Every row belongs to one group in each of 4 separate groupings. Each group adds its own fixed numbers to the row, and there is some noise. The rows also spread widely along 12 directions, which tell nothing about the answers.
(in the rows, 128 means zero)
Some rows, each with its group in each grouping after it:
[140 115 129 109 190 160 170 156  76  82 134  77 149 151  97 112 197 203
 165 129 118 133 189 120 149 154 160  93 133  78 116 112 103 161  96 143
 140  79 134 109 161 118 132 120]
j650 (0) (3) Y
[154 119 109 154 160 108 125 140  85  99 137  80 152 104 131 126 172 166
 136 115 158 137 149 113 136  93 167 121 103 122 139 114  93 130 120 161
 112 132 109 104 165 151 126 110]
j244 (0) (1) X
[140 105 132 132 143 107 100 147  72 156 134  89 109 131  80 119 195 133
 110 154 104 125  99  90 150 106 177 143 103 153  80  76 120 130 164 154
 120 145 107 126 191  70 131  92]
j315 (2) (4) K
[150 121 112 138 127 107 102 125 165 151 129 126 142  80 153 109  67 205
 129 122 182  87 122  69  92 116 168 127  88 130 104 118  98 128 134 162
 136 175 117 123 111 175 105 151]
j650 (3) (4) X
[170 154 121 137 146 112 128 149 131 144 139  71 163 131 121 144 170 132
 137 143 114 111 147 120 101 181 210 171 119 104 152 131 118 154 113 173
 113 133 130 162 116 157 143 150]
j315 (1) (5) Y
[122 133 153 135 120 122 166 169  99  79 146  86 217 148 132 157 206 129
 133 120 113 172 129 141 158 147 153 124 122 112  97 143  47 138 149 145
 140  76  99 102 145 132 116 110]
j339 (1) (2) G
[173 136 121 114 150 123 123 122 163 161 123  70 125 127 131 134 136 107
 144 137  94 109 156 122 112 183 201 154 124 115 114 145 145 141 117 172
  98 136 125 166 101 132 142 141]
j339 (3) (1) G
[136  88  89 153 132 104 120 169  95 113 129 112 122 110  87 112 174 223
 148 118 107 122  91  65 116 108 129 137 111 116 119  54 115 144 162 147
 164 114 127  87 197 119 127  92]
j305 (2) (5) K
[128 112 121 138 148 125 105 127 130  85 109 124 123 105 137  97 106 154
 145 108 114 160 169 107 144 119 145 141 122  91 160 127  92 138 154 120
 163 134 147  78 127 110 135 112]
j244 (4) (0) X
[ 79 148 136 123 113 108 145 131 140 134 156 139 141 135 145 118 109 109
  99 125 151 134 141 140 154 109 132 113 126 125 111 143  81 108 139 108
 158 130 134 153 101 140 116 150]
j305 (5) (2) K
[108 116 124 147 102 120  75 127 125 137  99 156  98  88 146  86  55 122
 155 128 111 148 123  91 115 128 147 204 146 129 183 117  84 153 166  72
 178 205 164 100 150 123 141  94]
j315 (5) (0) X
[161 111 111  95 170 137 142 105 162  77 117  92  97 125  90  70 151 199
 159 117  62  95 202  95 156 175 119  86 124  44 144  76 115 129 125 125
 174 117 170 130 111  91 132 141]
j244 (4) (3) K
[109 122  89 155 103 108 168 143 169 101 158 148 140  92 155 145  79 197
 160  77 154 104  96 131  89 138  76  89 132 116 123 142 137 111 110 104
 149  86 128 123 133 198 101 135]
j650 (1) (0) G
[196 114 129 141 166 101 100 112 136  83  98  80 104 132 133 134 187  89
 130 113  82 165 155 144 154 143 144 132 117 112 166 134 170 118 140 162
  98 112 125 112 138  75 151 106]
j650 (0) (0) K
[153 109 109 137 136 127  95 135 130 172 105 139  88 116  96 133 135 166
 119 146 107  88  95  96  82 138 137 150 116 147 138  78 197 138 125 142
 130 153 120 143 154 103 143 117]
j650 (1) (1) K
[146 141 148 111 110 141 146 124 115 167 144 123 141 131 130 147 116 144
 115 137 188  64 102 130 106 122 138  95  97 171  76 122 123 131  81 130
 100 176  87 165 146 172 103 130]
j315 (1) (0) G
[136 110 108 123 117 160 185 115 152  95 141 122  93 109 140 140 102 168
 186  92 149  93 123 156 108 132  54  45 130 124 100 141 158 119  70 108
 131  91 125 122 147 181 105 116]
j305 (4) (4) K
[ 99 154 159 124 105 115 112 126 152 153 124 146 139 139 164 135  70  50
 106 130 139 157 145 156 144 135 174 155 133 147 140 188  91 134 148 105
 129 161 138 127  81 134 131 134]
j244 (0) (5) G
[ 96 144 123 124 131 108 140 125 136 149 161 112 134 121 141 121 110 122
 109 130 146 120 143 130 143 121 168 120 117 131  95 143  98 115 136 134
 129 130 130 158 105 145 115 150]
j244 (5) (4) X
[126 132 114 132 128 120 158 145 101  98 141 105 149 133 118 119 174 165
 144 116 120 106 142 120 144 133 133 117 131 107 146  88  83 138 123 107
 148 134 132 133 160 145 137 123]
j339 (0) (5) G
[124 141 126 102 178 152 124  98 165 148 130 130 103 141 141 123  80 150
 100 134 169 101 173 140 116 128 155  99  96 113 115 171 171 128  85 151
 106 127 120 152  71 130 125 153]
j244 (5) (2) X
[ 84 123 131 108 154 157 159 139 106 120 141 139  97 156 109 132 114 144
 128 124 128 143 154 160 145 120 109  88 143 117 107 150 149 138 111 100
 136  84 131 116 134 102 130 123]
j244 (2) (0) Y
[108 140 159 129  61 141 168 181 117 156 148 119 212 117 125 165 143 127
 152 144 132 129  76 127  97 170 156 133 133 167  66 133  60 157 127 131
 145 131  99 139 155 179  93 119]
j315 (1) (1) K
[143 115 191  76 136 159 132 104 107 122 104 123 112 170 105 124 165  98
  98 155 112 116 155 141 185 121 112  64 112 152  77 111 111 126 120 120
 127 158 103 136 139  53 124 117]
j650 (1) (4) K
[190 125 115 136 109 131 150 118 122 104 117  90 113 120 121 145 166 137
 181 115  83  96 118 141 102 173 106 116 135 137 155  88 159 140  96 120
 112 145 129 135 178 152 139 100]
j244 (0) (0) G
[ 97 117 104 148 125  73  94 139 161 123 131 168 105 132 111 127 136 166
  68 112 101 126  76  98 139  95  99 129  97 138  96  89 166  92 194 136
 146 101 118 116 128  60 126 118]
j650 (5) (5) G
[200 113 167 116 183 149  66 107 113 115  63 102 114 158 120 132 164  98
 102 149 123 158 164 130 143 111 189 145  85 136 162 141 154 158 128 179
  86 170  96  78 123  61 150  97]
j244 (0) (5) K
[120 114 152 108 150 132 161 114 133  93 155  63 146 109 178 119  97  79
 173 107 165 173 194 158 185 130 166  84 134 104  80 231  32 116  98 136
 122  97 124 118 112 166  87 118]
j315 (1) (2) X
[137 111  95 169 133  92 160 164  89 110 177  59 176  82 142 142 170 168
 164 102 170 149 106 112 124  95 181 123 114 127 105 120  66 129 131 167
 115 105 103 104 195 205  95 113]
j244 (5) (0) K
[161 107 115 127 177 127 145 128  99 131 141  54 112 125 129 139 156 117
 167 122 124 131 156 137 140 145 181 121 133 117 109 153 138 137  96 154
  95 101 121 133 163 142 129 105]
j650 (1) (0) G
[102 130 114 145  82 141 139 149  99 195 146 138 122  93 152 134  57 130
 176 133 166  88  97 118  71 131 163 170 153 167 140 126  92 156 102  82
 147 188 143 141 166 222 126 111]
j305 (1) (4) G
[131 115  58 162 122  62 118 134 172 168 160 110  85  76 121 120 107 167
 139 109 113  73  92  86  88 143 144 145 125 120 136  93 167 101 136 141
 143 130 152 175 139 167 125 150]
j650 (1) (5) K
[164 122  81 160 194  84  91 116  95 106 131  98  84 134 101 116 208 165
  80 121 118 106 147 108 136  82 131 129  89 107 179  72 188  95 130 168
 114 113 121 140 149  87 166 119]
j305 (1) (2) X
[121 158 166 143 105 110 132 154 128 154 138 106 178 133 161 172 135  30
 124 137 130 180 119 165 139 156 195 165 141 156 108 185  93 139 147 147
 109 128 111 135 119 145 126 132]
j650 (4) (0) K
[156  72 178  89 115 147 108 128 131 101  87 115 147 114 113 100 120 184
 139 137 123 150 113  75 159 117 128  94  86 147  22 118  52 144 164 153
 152 147  85  65 160  75  85  79]
j315 (1) (0) X
[ 93 120 139 136 106 138 174 146  55  91 143 116 116 157 103 151 212  59
 144 124  57 164 128 188 172 140  80 115 178 131 161 102 117 130 131  62
 148  97 132 132 200  91 154  90]
j339 (1) (0) K
[150 104 118 141 154 102 110 132 152  84 116  86 134  98 147 108 131 148
 161 108  98 171 152 100 143 143 164 144 119  91 126 150  93 129 165 158
 145 102 144  88 128 110 122 108]
j650 (5) (4) X
[186 145 116 174 108 118 122 130 143 123 134 104 115 118 149 196 154  81
 145 108 122 123  84 175  71 144 111 141 120 167 157 150 221 123  99 154
  65 112  98 134 147 159 144 110]
j315 (3) (4) Y

New rows. What belongs after each?
[123 122 150 112 147 134  92 139 145 164  96 157 102 173  89 158 148 119
  69 153  77 135  99 134 117 148 137 143 106 161  76 136 222 130 152 157
 110  87 103 127 109  25 142 109]
j650 (1) (1) G
[151 102 122 142  95 149 116 139 139 137 103 156 119 102 133 145  99 170
 153 118 148 101  72 113  70 119 105 136 112 155 142 109 140 157 114 115
 140 170 102  97 164 160 119 100]
j339 (1) (5) K
[147 137 142 121 155 172 163 141 113 111 122  83 147 153 137 163 161 106
 176 130 104 146 160 172 114 184 156 129 149 118 130 173 151 167  80 138
  99  93 124 124 141 142 135 109]
j650 (5) (1) G
[110  95 129 108 146 153  99 138 133 139  98 149 108 115 117  95  57 191
 146 134 135 138 139  80 118 120 156 141 115 121 107 132 100 168 147 122
 163 151 136  75 128 107 117 103]
j244 (2) (5) X
[138 135 135 118  91 142 176 162 126 154 144 123 163 147 111 173 167 173
 130 138 143  86  68 129  88 148 112  85 105 168  54 102 144 147 102 159
 116 109  82 151 155 166 107 132]
j305 (2) (5) K
[ 58 109  81 138 187 145 122 154  98 155 138 143  62 135 100 102  85 175
 152 125 105 135 158 112 114 138 158 166 162  87 164 134 175 152 123  86
 163  83 182 117 146 103 154 109]
j650 (2) (2) G
[162 127 133 169 132  80  78 137 117  71 107 119 162 123 131 131 191 127
  84 113 114 182 114 114 148  88 147 156  89 123 175  99 106 118 198 161
 132 141 103  74 142  81 137 109]
j244 (5) (0) K
[111  96 100 135 144 126 186 128 130  97 170  80 100  90 158 139 103 114
 195  83 146 149 158 163 150 119 107  58 158 116  93 183 119 105  89 121
 111  65 132 122 159 181  97 120]
j650 (3) (1) K
[124 113  86 137 128 113 146 110 135 146 155 119  59 104 136 126  97 135
 161 106 135  77 110 132 115 119  99 102 139 144 120 109 171 112  92  99
 117 138 140 158 171 163 123 116]
j650 (5) (5) G
[147 109 126 129 120 110 109 109 145  94 118 143 123 102 127 100 110 198
 107 106 171  97 125  92 138  76  99  76  81 126 130  86  94 103 134 126
 151 170 112 103 136 129 106 127]
j244 (0) (2) K
[ 98 180 143 121 119 104 163 135 124 136 168 112 162 152 135 143 152  65
  93 136 127 125 168 166 160 148 157 109 140 116 141 144  87 113 126 118
 126 131 134 188  88 142 136 176]
j244 (2) (1) K
[152 114 136 120 108 131 156 124  87 163 147  48 117 102 135 125 155  66
 195 144 105 116 135 131 141 158 190 149 158 145 113 112  65 150 106 113
 118 183 133 164 195 171 126 102]
j339 (5) (4) K
[137  82  84 167 118 117 124 148 127 127 142 123  98  72 137 145 100 199
 167  95 155 118  65  97  81  95 100 109 110 161  88 110 164 123 130 145
 119 104 104  87 193 163 101  88]
j650 (3) (4) X
[164 132 135 116 138 110 124  80 168  62 119 124  98 134 144 110 117 125
 116  95 124 111 177 146 166 116  74  62 104  97 156 133 125  88 122 115
 128 140 130 122  94 104 129 132]
j244 (2) (2) G
[118 139 156 124 126 170 172 172 136  86 121 139 208 162 140 179 150 177
 136 119 139 164 107 155 103 161 119 102 116 128  83 166 129 166 117 146
 126  61  90  83 126 137 105 116]
j650 (5) (0) G
[ 77 141 151 100 142 162 151 137 132 134 138 161 142 148 141 125  58 163
 114 127 190 134 168 145 130 114 145  90 123 111 102 182  93 148 107 105
 145 122 121 115  89 148 110 153]
j244 (2) (0) Y
[132  90 106 124 166 120 126 127 130 106 129  72  99  99 121  89 124 147
 177 115  94 159 157 105 152 147 171 139 140  83 114 143 104 136 138 137
 145 104 155 108 151 112 114 101]
j315 (5) (0) K
[155 148 134 116 165 135 149 131 133 139 126  65 140 150 126 144 177  86
 153 146  76 143 175 151 132 209 202 155 150  96 141 153 144 159 107 158
 108 108 144 168 117 121 146 145]
j650 (5) (0) K
[148 169 160 116  95  99 138 124 139 167 142 108 149 153 145 156 143  60
  93 144 134 108 121 151 140 148 161 127 115 165  87 144 112 115 131 146
  96 161 101 186 104 142 130 148]
j305 (2) (0) G
[210 117 139 126  97 110 113 117 179 131 102  90 151  92 147 136 127 141
 164 125 106 105 109  96  98 177 149 132 111 136 110 105 112 138 137 168
 121 180 111 135 137 155 116 134]
j650 (3) (0) K
[150 154 161 127 141 152  87 144 147 117  80 151 185 143 130 140 125 158
  91 143 135 150 146 112 100 142 174 161  88 122 146 140 117 166 150 167
 134 149 104  87  77 103 137 134]
j244 (4) (1) X
[119 106 164  90 113 131 108 135 148 172 105 132 125 138 113 110 108 119
 113 155  99 144 119 100 144 149 168 140 118 145  55 140  98 142 167 142
 157 137 122 120 107  80 115 114]
j305 (1) (3) K
[162  95 117 131 168 143 172 152 103 102 147  30 138 118 132 160 181 122
 200 107 131 168 135 155 136 152 175 100 130 123  74 190 135 151  80 182
  79  49 104 101 180 164  99  85]
j315 (0) (5) K
[171 145 145 132 123  87 104  95 128  79 109 115 112 140 147 109 160  69
 110 116 110 129 177 148 173 108 115 122 124 117 200 114  94 101 139 113
 134 176 141 135 118 107 162 136]
j305 (0) (5) Y
[102 165 144 100 111 120 164 118 141 140 152 132 147 141 148 116 103 112
 106 134 159  97 173 144 152 137 132  86 127 124 105 148  70 114 109 114
 141 153 133 188  80 160 124 175]
j305 (2) (1) X
[141 136 167 141 135 134 108 136  87 142 122 102 160 127 162 153 138  69
 125 144 168 166 129 142 135 105 191 161 116 171 122 160  85 149 121 151
  97 170  95 113 156 145 126  99]
j650 (5) (2) X
[132 136 153 141 121 141 148 123  56  75 136 119 116 153 127 149 186  67
 133 117 122 142 148 190 160 106  79  99 150 140 177 122 126 122  99  79
 117 132 115 122 184 114 149  98]
j315 (1) (0) Y
[ 74 132 156 121  75 144 149 157  94 185 148 146 151 121 134 143  95 100
 136 150 161 129  88 133 118 116 162 141 142 182  85 127  67 161 126  93
 143 176 114 132 166 173 106 117]
j244 (5) (5) K
[ 96 112 158 124 134 170 109 121 107 102  99 182  77 160 136 143  96  90
 116 118 119 160 132 171 145  98  68 104 140 152 146 154 177 132 131  69
 131 122 123  74 142  64 146  83]
j650 (3) (4) G
[131 143 140 130  90 161 152 120 108 114 122 163 123 124 144 142 111 133
 139 118 166  87 124 155 107 109  61  85 128 161 149 107 124 129  79  83
 137 172 110 132 155 172 132 120]
j305 (4) (1) X
[135 175 124 153 106 127 162 125 161  73 145 155 138 147 150 184 142 106
 114  92 136 114 126 203 102 132  55  84 125 127 185 146 186 109  94 111
 111  91 116 134  99 161 143 149]
j244 (4) (5) Y
[147 138  99 161 170 116 117 125 133 108 128 143 114 128 133 152 142 170
  85 101 184 104 126 143 100  85 113  93  91 128 169 130 209 107  92 152
  96 111 101 128 119 138 135 142]
j650 (0) (1) K
[152 145 152 102  93 114 132 111 188 153 120 117 134 127 141 135 113  98
 127 143  96 100 116 126 127 184 137 124 121 150  77 128 121 129 132 143
 125 164 122 176 104 128 118 147]
j650 (5) (5) X
[169 108 163 129  69 147 117 103 152  99  93 159 119 108 168 152  83 100
 147 104 152 127  90 150 111 108  64  95 116 173 135 135 119 131 120  98
 121 194  86  90 152 147 111 101]
j339 (3) (0) K
[147 160 167 123 124 134 134 139  83 137 125  97 183 150 128 143 197  79
 106 159 131 130 142 141 144 137 191 150 122 142 143 109  66 156 125 138
 118 187 101 156 144 130 141 134]
j339 (5) (1) K
[168 120 114 175 173  89  85 129 107 103 130 104 125 109 169 145 125 124
 114  97 206 147 130 124 130  57 170 138  87 135 167 162 128 116 129 163
  80 151  96  81 144 157 129 106]
j650 (2) (5) G
[158 138 160 108 123 133 121 113  92 184 123 110 109 147 118 145 147  86
 108 162 136  76 121 137 127 136 160 128 117 179 107  97 142 136  98 124
  95 200 105 181 159 127 140 125]
j650 (1) (0) G
[138 138 120 122 120 179 151 116 141 129 119 154 116 121 143 139  72 163
 162 122 167  72 145 149  72 147 103 102 136 118 195 135 147 162  54  87
 140 176 134 134 120 203 130 142]
j244 (1) (5) K
[106 152 157  88 143 148 124  94 118 119 117 174  90 183 103 112 133 125
  61 147 125  88 171 148 167 107  83  72 108 129 141  95 146 118 119  91
 138 165 126 156 100  65 151 150]
j244 (2) (5) X
[166 156 156 106  81  80 146 123 186 149 144  98 173 135 132 154 148 110
  95 134 113  99 100 127 141 165 144  94  88 157  35 123 103 102 158 175
 101 139  89 177  95 130 101 157]
j244 (2) (0) G
[133 118  84 135 151  82 111 134 148 159 144 106  82 107  96 100 126 187
 130 129  95  82 132  73 114 146 164 144 123 102 118  80 152 117 151 142
 150 129 158 163 133 106 144 148]
j650 (2) (4) Y
[ 97 157 122 107 172 145 138 135  96 166 142 121 135 151 113  98 125 170
 104 155 155  90 187 107 135 141 199 143 129  90 150 108  92 161 106 114
 149 170 141 176 110 138 152 169]
j339 (2) (0) X
[142 131 119 134 103 144 158 142 136 106 126 121 142 118 124 133 140 159
 180 120  88 101 135 129  93 192 104 128 154 101 180  99 117 150 102  95
 168 134 155 141 145 162 137 133]
j650 (1) (2) K
[159 143 146 156  88 144 139 155 115  95 117 120 185 119 171 169 132 105
 170 113 141 150 120 152  92 138 127 143 135 148 166 149  93 153 113 125
 120 148 108  89 149 194 131 107]
j305 (3) (1) G
[ 87 120 100 167 125 148 148 175  72 142 158 144 149 108 129 154 116 198
 143 117 203 112  79 120  76  88 132 128 118 156 124 126 124 154  90 114
 129 119 102 103 188 203 110 100]
j315 (1) (5) X
[ 68 129 120 135 145 148 146 157 121 137 149 153 155 124 143 145  84 180
 112 120 190 152 120 136 110  99 147 116 113 131  86 172 121 148 120 133
 130  90 105  97 121 160 101 129]
j244 (5) (0) X
[135 114 152 136  93 152 117 132 123 125  99 163 126 122 142 149 104 118
 130 126 141 135  90 144 102 117 102 133 126 159 150 132 127 151 126  95
 136 171  99  98 151 132 127 101]
j339 (1) (0) K
[120 171 140 104 168 179 182 140 151 108 139 146 175 181 135 161 143 198
 101 125 177  89 151 164  99 161 121  68 102 103 108 159 175 146  63 148
 105  81 103 149  74 154 116 167]
j650 (5) (3) G
[130 116 124 149 142 173 121 171  80 139 106 132 159 111 126 137 117 185
 169 142 155 129 128 103  66 139 175 173 136 123 181 118 108 192 100 119
 148 161 128  88 171 175 134 108]
j650 (1) (1) K
[ 40 127  83 149 111 155 172 152 131 134 156 180  94 118 129 137  76 174
 155 103 128 118  95 151  83 135  68 125 161 126 139 132 170 139 101  59
 168  80 147 131 152 159 127 115]
j339 (5) (2) X
[129 108 140 110 146 184 125 114 110 130  96 134  70 139 119 124 104 108
 161 137 111 136 141 152 116 144 118 133 148 134 150 143 174 168  89  88
 124 147 138 109 161 103 137  87]
j315 (5) (0) K
[ 80 166 115 140 158  99 132 153 165 148 160 129 154 142 148 145  91 124
  88 115 164 153 141 145 123 144 191 142 116 105 104 214 141 121 138 153
 111  69 126 149  54 145 121 161]
j315 (2) (0) G
[109  72 118  97 150 142 107 117 162 144 110 115  54 100 108  70  65 159
 170 128  73 145 137  84 141 156 147 140 135 111  60 146 134 141 146 124
 159 111 157 105 135  70 109  85]
j315 (5) (3) X
[150 132 116 154 106  65 124 117 153 122 138  89 103 109 141 143 166  39
 122 107  77 144 119 156 153 143 133 137 138 140 142 139 140  86 152 138
 109 120 128 164 130 112 140 122]
j339 (0) (1) K
[127 128  82 154 132 105 156 111 152  96 160 119  88 107 140 136 117 142
 145  85 122  98 137 156 117 127  76  89 134 105 168 127 171  90 101 102
 128  91 145 144 129 162 130 130]
j244 (1) (2) G
[122 102 134 141  74 107 137 119 112 103 133 131  80 110 141 139 127  65
 157 103  97 139  86 154 160 106  55 105 147 173 114 115 106 108 147  77
 134 148 114 115 195 118 125  77]
j339 (2) (5) X
[ 66 120 144 115 186 163 111 129 103 113 106 163  88 165 125 108 100 108
 109 129 129 178 191 154 163 108 138 125 147  99 173 172 141 142 121  80
 157 105 155  95 109  63 151 115]
j650 (0) (2) K
[ 69 109 119 172 111 124 115 173  87 105 123 178 127 117 121 135 125 150
 127 108 127 174  87 124 121  95  97 149 144 143 164 108 120 134 163  74
 178 110 136  70 183 108 134  85]
j650 (0) (2) K
[130 112  68 171 142  80 133 127  90  63 151 111  73 121 108 111 189 146
 145  88  80 110 134 127 156 104  71 120 143  90 212  58 143 100 144  81
 146 117 155 123 191 108 164  99]
j339 (2) (5) G
[129 114 168  79 120 185 127 124 130 154  96 136  99 145 116 112  74 129
 166 149 113 104 140 119 123 167 139 127 137 142  95 140 111 175 102  94
 142 178 135 118 137 113 120  98]
j315 (2) (5) G
[182 136 180 104 182 155 108  99 121  99  92  88 137 159 161 139 142  64
 121 137 149 161 199 165 161 125 179 119 109 124 142 191 120 144  98 159
  80 155 103 111 102 101 136 115]
j650 (5) (1) G
[115 122 122  96 128 114 158 126 164 155 144  93 100 132 110 118 127 118
 152 136  56 109 140 122 143 193 147 117 149 121  52 129 140 121 133 134
 137  93 152 181 120 101 121 133]
j650 (5) (1) G
[111 153 136 138 100 151 168 155 156 111 130 132 174 132 162 154 102 116
 170 103 125 150 134 170  97 192 139 145 153 113 151 190 107 160 109 100
 139 101 137 119 100 180 125 127]
j339 (0) (3) G
[122 117 145  98 102 102 141 124 162 161 142 109 112 126 128 126 109 111
 121 130 123 122 113 121 151 131 138  89 110 156  32 148 104 106 151 148
 132 119 114 154 113 111 101 132]
j305 (2) (4) K
[ 58 122 102 134 132 170 157 143 131 137 144 162  97 121 138 135  52 148
 163 109 141 137 144 157  95 134 112 113 164 112 157 166 157 151 100  71
 153  96 160 109 119 165 126 131]
j244 (3) (4) K
[ 89  79  90 118 157 103 123 145 135 151 149 105  75 109  79  88 117 195
 133 126  93 132 119  74 150 118 151 117 119 108  59 100 130 116 170 143
 163  78 145 116 153  76 109 111]
j244 (2) (2) K
[146 140 162 156 144 141 111 183  86  99 107 117 216 161 122 181 218 137
 102 143 116 185 112 135 113 143 167 167 100 140 139 134 121 165 151 177
 119  92  85  81 149  97 142 101]
j650 (1) (2) X
[147 149 146 122 106 136 126 108 130 133 116 131  98 161 124 153 150  54
 125 141  72 112 126 171 129 158 110 142 140 153 162 113 174 138 118 100
 111 160 134 151 136 102 155 112]
j244 (5) (5) G
[148 123 129 137 122  91 132 105 173  75 132 106 117 126 157 149 134  83
 124  91 103 166 124 170 160 123  96  94 115 131 103 170 149  90 151 143
 102  80 110 108 115 102 114 109]
j244 (5) (0) G
[162 119 149 110 100 105 116 135 189 101  96 122 161 127 109 121 152 156
 125 127  45 126 121  94 134 188 120 126 111 114  88 103 107 121 180 151
 162 116 128 122 104  69 120 127]
j650 (1) (1) G
[181 132 124 181  90  74 112 142 141  71 116 117 147 119 147 175 191  96
 123  96  84 170  76 150 121 130  80 141 111 153 153 122 160 106 174 157
 111  97  97  98 156 114 140  95]
j305 (2) (0) X
[156 129 152  80 167 132 109  87 148  87 107 131 124 156 115  78 128 186
  80 131 146  81 205  95 181  97 125  62  79  86 126  85  87 113 132 136
 141 181 122 123  86  80 128 161]
j244 (3) (5) G
[ 87 153 128 144 142 119 145 131  63 141 165 122 130 136 159 137 136  86
 102 127 201 135 148 168 152  68 150 120 131 152 144 145  98 123  99 104
 110 151 113 148 154 173 135 130]
j305 (5) (0) X
[155 123 153 127  68 111 116 101 111 179 125 131  86 114 131 154 137  58
 106 140 133  77  69 143 126 101  93 110 111 220  89  89 143 104 116 114
  97 208  75 177 180 126 127 102]
j339 (1) (1) X
[116  93 142 104 112 120 119 150 107 148 117 121 129 123  86  99 148 183
 127 151  91 112 100  60 152 123 149 127 114 151  36  56  76 136 172 132
 164 153 118 119 184  73 108  98]
j650 (5) (1) G
[ 76 142  88 168 170 139 146 170  80 157 175 115 138 120 142 158 108 151
 137 120 194 141 143 154  83 102 195 155 140 115 168 179 141 154  91 128
 117  85 131 118 133 201 136 136]
j244 (1) (4) Y
[106 152 154 146 149 137  91 109 110 114 112 167 108 142 162 129  94  60
  88 121 177 152 170 167 148  81 124 132 125 128 213 160 127 119 116  84
 132 177 134 113 105 116 155 130]
j650 (4) (2) K
[167 121 176  95 128 168 128 109  92 104  90 109 103 166 113 126 176  70
 145 149  86 125 160 155 161 149 115 115 138 134 160 104 110 159 110  98
 125 189 119 126 164  81 155 101]
j339 (2) (5) K
[114 139 122 122 174 161 146 120 136  99 126 171 123 164 134 150 118 183
  76 110 198 117 149 169 114  88  84  56  93 112 141 166 194 119  79 134
 114  81  94 116  84 130 127 152]
j305 (1) (0) K
[157 150 185 113 140 185 116 142 109 139  88 150 171 167 129 165 135 136
 102 152 165 115 127 139  96 132 155 126  94 163 115 135 141 168  97 147
 104 166  80 107 123 121 134 121]
j650 (4) (1) G
[172 138 130 146 104 136 146 114 148  89 122 122 149 110 181 156 101 120
 162  93 164 112 125 162  96 138 105 113 126 128 176 161 115 137  87 110
 112 157 107 119 127 201 122 122]
j339 (1) (0) G
[123 125 138 139 130 134  85 128 112 144  90 143  98 127 135 107 100  89
 134 138 107 156 151 124 121 131 169 188 142 128 199 135 119 155 148  95
 156 178 161 105 127 104 163 106]
j305 (0) (4) K
